The rows come from 5 hidden closed curves, with some noise, and rows from the same curve form a group. Each curve winds through 4 dimensions. The rows are also pushed far along 3 directions, which tell nothing about the answers.
(in the rows, 128 means zero)
Known rows, each followed by its group:
[114 106 124 103 151 108 103 162 146  97 112 149  94 147 118] | D
[ 66 151 110 160 157 220 155 128 168  99 113 186 120 177 159] | K
[135 115 103 116 123 179 105 127  70 138 137 137 145 148 128] | K
[105 105 110  86 150 143  88 157 105 100 113 158 111 164 137] | D
[ 81 107 124  78 165 111  88 172 130  84 114 160  68 153 111] | M
[132 116 126 143 133 135 126 144 144 127 125 137 120 128 111] | K
[131  91  86  88 135 114 101 134  90 113 145 133 111 155  93] | D
[115 138 133 133 120 136 137 124 164 133 117 129 140 129 138] | L
[199 139 155 161  87 114 152  90  92 180 151  74 178  81 129] | K
[119 125 149  98 114  86 136 101 152 136 123 118 133 121 135] | K
[141  89 102  64 136  65  69 162  59 116 151 108  76 116  64] | D
[119 141 137 111 118 123 130 109 119 137 126 119 145 126 153] | M
[143 127 139 149 115 181 143  99 111 152 130 133 164 132 147] | L
[101 117 127 106 159 113 113 151 128  94 127 146  82 146 103] | M
[154 109 102 110 108 116  89 145  73 149 145 111 125 105 100] | H
[116 125 141 112 116  88 124 132 163 131 119 116 119 115 123] | L
[107 123 136 125 129 139 111 154 146 128 113 140 111 119 125] | H
[140 140 140 132 140  87 128 140 129 116 127 115 113 109 130] | D
[173 143 114 149 117 108 122 128  89 148 140 101 155  98 139] | K
[106 145 140 148 158 134 136 151 162 101 111 148 105 134 143] | D
[133 133 130 145 139 189 116 149  97 125 120 142 136 138 144] | M
[121 143 161 151 129  77 146 142 190 126 117 113 106  95 113] | H
[128 112  68 128 132 220 102 135  51 127 148 154 136 164 123] | K
[123 123 102 113 134  91 127 125 125 116 142 130 111 131 112] | L
[ 95 127 125 115 135 133 113 147 155 116 112 145 118 139 135] | L
[128 133 116 141 128 124 148 114 142 125 139 129 128 130 120] | K
[141 121 142 163 141 154 145 126 129 123 126 156 123 131 132] | L
[141 121  81 181 142 231 123 159 103 120 130 159 143 164 127] | D
[ 94 123 167 141 125 170 154 116 199 127 101 159 133 148 144] | L
[139 101 118  63 113  79  98 107  66 136 151 101 122 127 108] | M
[ 90  97 115  54 150  83  69 184 124  91 117 139  67 143  89] | H
[101 124 108 111 155 139 119 136 123  99 121 153 115 162 142] | D
[131 118  86 160 140 171 139 133 134 118 136 159 131 154 121] | L
[135  96 122  86 109 102  89 144 100 146 135 116 109 111  95] | H
[129 122 136 123 110 146 122 123 120 147 128 121 137 119 123] | H
[149 145 120 162 131 149 133 133  93 138 145 119 132 110 126] | K
[162 104  56 138 119 160 112 129  78 134 153 131 148 146 106] | K
[156 197 156 206 136 140 181 108 122 138 137 103 152  94 165] | M
[140 128 141 139 139 123 121 149 115 121 129 124 111 120 118] | M
[110 124 164 125 133 162 122 142 134 128 112 138 116 130 125] | D
[116 139 120 128 136 139 124 133  93 121 145 127 106 126 111] | D
[139 115 111  94 107 130 105 122  77 149 143 110 135 123 109] | H
[113 164 168 146 119 144 155 107 166 139 106 127 155 119 177] | M
[111 124 133 102 123 136 128 111 127 127 128 132 133 145 135] | M
[167  76  87  91 117  96  68 172  78 134 144 107 110 121  64] | H
[123 144 126 192 143 167 167 124 172 121 121 156 135 138 142] | L
[ 68 122 184  88 131 122 129 127 198 112  87 151 110 145 149] | M
[120 177 125 164 138 137 144 136 130 126 130 120 130 107 150] | H
[ 98 151 109 147 134 177 152 114 140 121 133 141 138 153 142] | H
[ 99 130 126 104 137 100 131 115 140 114 130 139 108 134 130] | L

New rows. What belongs after each?
[121 150 105 179 141 228 129 161 126 124 115 149 149 153 149] | H
[139 152 108 161 139 122 148 120 124 124 142 131 132 119 137] | L
[140 141 121 140 118 112 149 111 132 135 144 100 136 117 113] | H
[136  96 126 122 117 140 134 104 130 138 135 139 135 144 109] | L
[ 78 139 137  97 143 141 121 128 140 108 110 149 117 151 156] | M
[122 154 147 154 147 122 148 133 134 114 131 127 111 116 135] | M
[123 129 123 141 112 153 144 110 156 142 125 130 152 138 133] | L
[146 165 152 169 106 129 187  70 136 155 149 102 162 105 144] | K
[114 121 114 110 132 152 116 126  91 126 137 140 117 140 120] | K
[113 101 152  85 121  92 119 131 156 124 121 115 107 130  91] | H
[176 171 146 158 104  66 160  90 128 161 138  77 170  75 161] | K
[122 132 163 154 136 165 147 127 148 124 117 140 123 137 128] | M
[119 142 135 150 133 123 144 139 169 118 123 125 119 125 118] | H
[137 111 130 136 109 149 144 101 143 146 130 130 149 135 124] | L
[ 79 136 166 147 140 193 148 131 171 118 111 156 108 147 128] | D
[113  91  79  72 141  85  79 165 107 104 141 128  82 144  74] | H
[ 81 136 156 163 154 180 141 162 204 102  94 174 105 147 145] | K
[114 122 153 110 133  85 107 164 159 119 111 122  93 110 109] | H
[136 106 141 113 111 142 124 107 111 143 129 133 141 130 126] | L
[122 131 128 150 117 204 136 124 132 143 121 137 153 145 138] | H
[108 175 198 134 136  52 151 135 189 123 110  99 103  77 145] | H
[111 162 174 128 140 100 138 140 164 118 110 110 115 110 141] | H
[108  96 122  68 146 120  77 162 101 104 110 150  98 152 122] | D
[ 94  79  77 113 165 226  83 179 101  85 123 193  90 201  97] | M
[133 103 100 162 140 179 136 137 137 115 130 169 127 158 117] | L
[122 129 115 137 130 138 140 127 144 121 134 122 127 140 114] | H
[133 103 117  92 136 134  81 158  70 124 132 127 108 132 104] | D
[137 110 167  99 112  79 138  93 130 141 134 114 122 112 115] | L
[106  74  89  94 155 166  79 178 131  92 107 179 102 187 108] | D
[162 141  90 160 133 136 135 117  78 134 156 126 141 121 132] | L
[167  99 109 114 127 109 101 143  93 130 134 118 127 130 104] | D
[ 83 124 119  80 150 118 103 151 133  97 121 138  94 151 117] | H
[117 168 118 165 134 150 163 116 145 122 136 122 138 133 142] | H
[106 117 121 134 133 170 104 167 147 123 111 154 113 137 120] | H
[129 143 130 130 119  97 148 110 140 131 142 102 129 116 114] | H
[168 113  70 112 100 124 111 107  57 157 164  97 162 124 110] | L
[133 168 137 194 133 151 168 127 170 130 127 117 143 117 141] | H
[156 120 130 139 120 129 122 126  81 143 153 109 119 107  94] | K
[133 144 162 136 122 108 142 127 155 130 119  99 131 113 125] | H
[134 191 145 176 129 111 162 120 133 136 135  98 139  86 156] | H
[136 116  88 111 125 132 121 114  81 129 154 125 129 138 111] | K
[179 104  58 139 113 133 117 116  64 145 167 114 148 132  98] | L
[ 49 101 148  36 140  65  99 139 184  92 104 152  67 149 111] | L
[136 125 108 118 126 107 117 130 131 126 125 126 139 129 134] | K
[130 143 127 122 136  74 137 120 128 118 138 109 115 111 125] | M
[138 130 132 140 135 118 118 150 120 127 128 127 115 111 119] | K
[144 118  96 157 146 192 121 142  89 123 132 161 132 148 137] | L
[ 98 172 143 145 126 136 166  96 150 131 132 120 138 122 152] | H
[150 126 111 124 110 117 127 111 117 144 132 113 160 126 142] | K
[170 123  66 117 119 103  97 142  48 139 165  94 128 113  95] | H
[131 111 124 137 120 206 114 132  88 139 130 144 140 146 123] | K
[128 155 123 195 138 216 149 142 152 127 113 140 155 146 151] | H
[115 135 129 132 127 124 130 138 157 126 117 130 128 124 136] | L
[111 128 123 108 128 147 123 119 105 127 132 135 125 139 133] | K
[150 121 127 137 136 124 119 134  98 125 134 135 118 118 126] | L
[117 118 130 106 137 114  96 169 129 113 117 127 103 128 110] | H
[136 123 117 132 113 142 136 110 140 141 122 130 159 137 142] | K
[127 168 100 181 131 171 142 135 119 135 137 135 140 114 150] | H
[121 137 145 151 140 137 135 144 143 122 125 135 106 116 122] | K
[156 140 117 127 111 134 131  95  65 153 157 103 149 112 131] | K
[163 142  77 187 132 199 133 134  63 137 160 124 149 132 116] | D
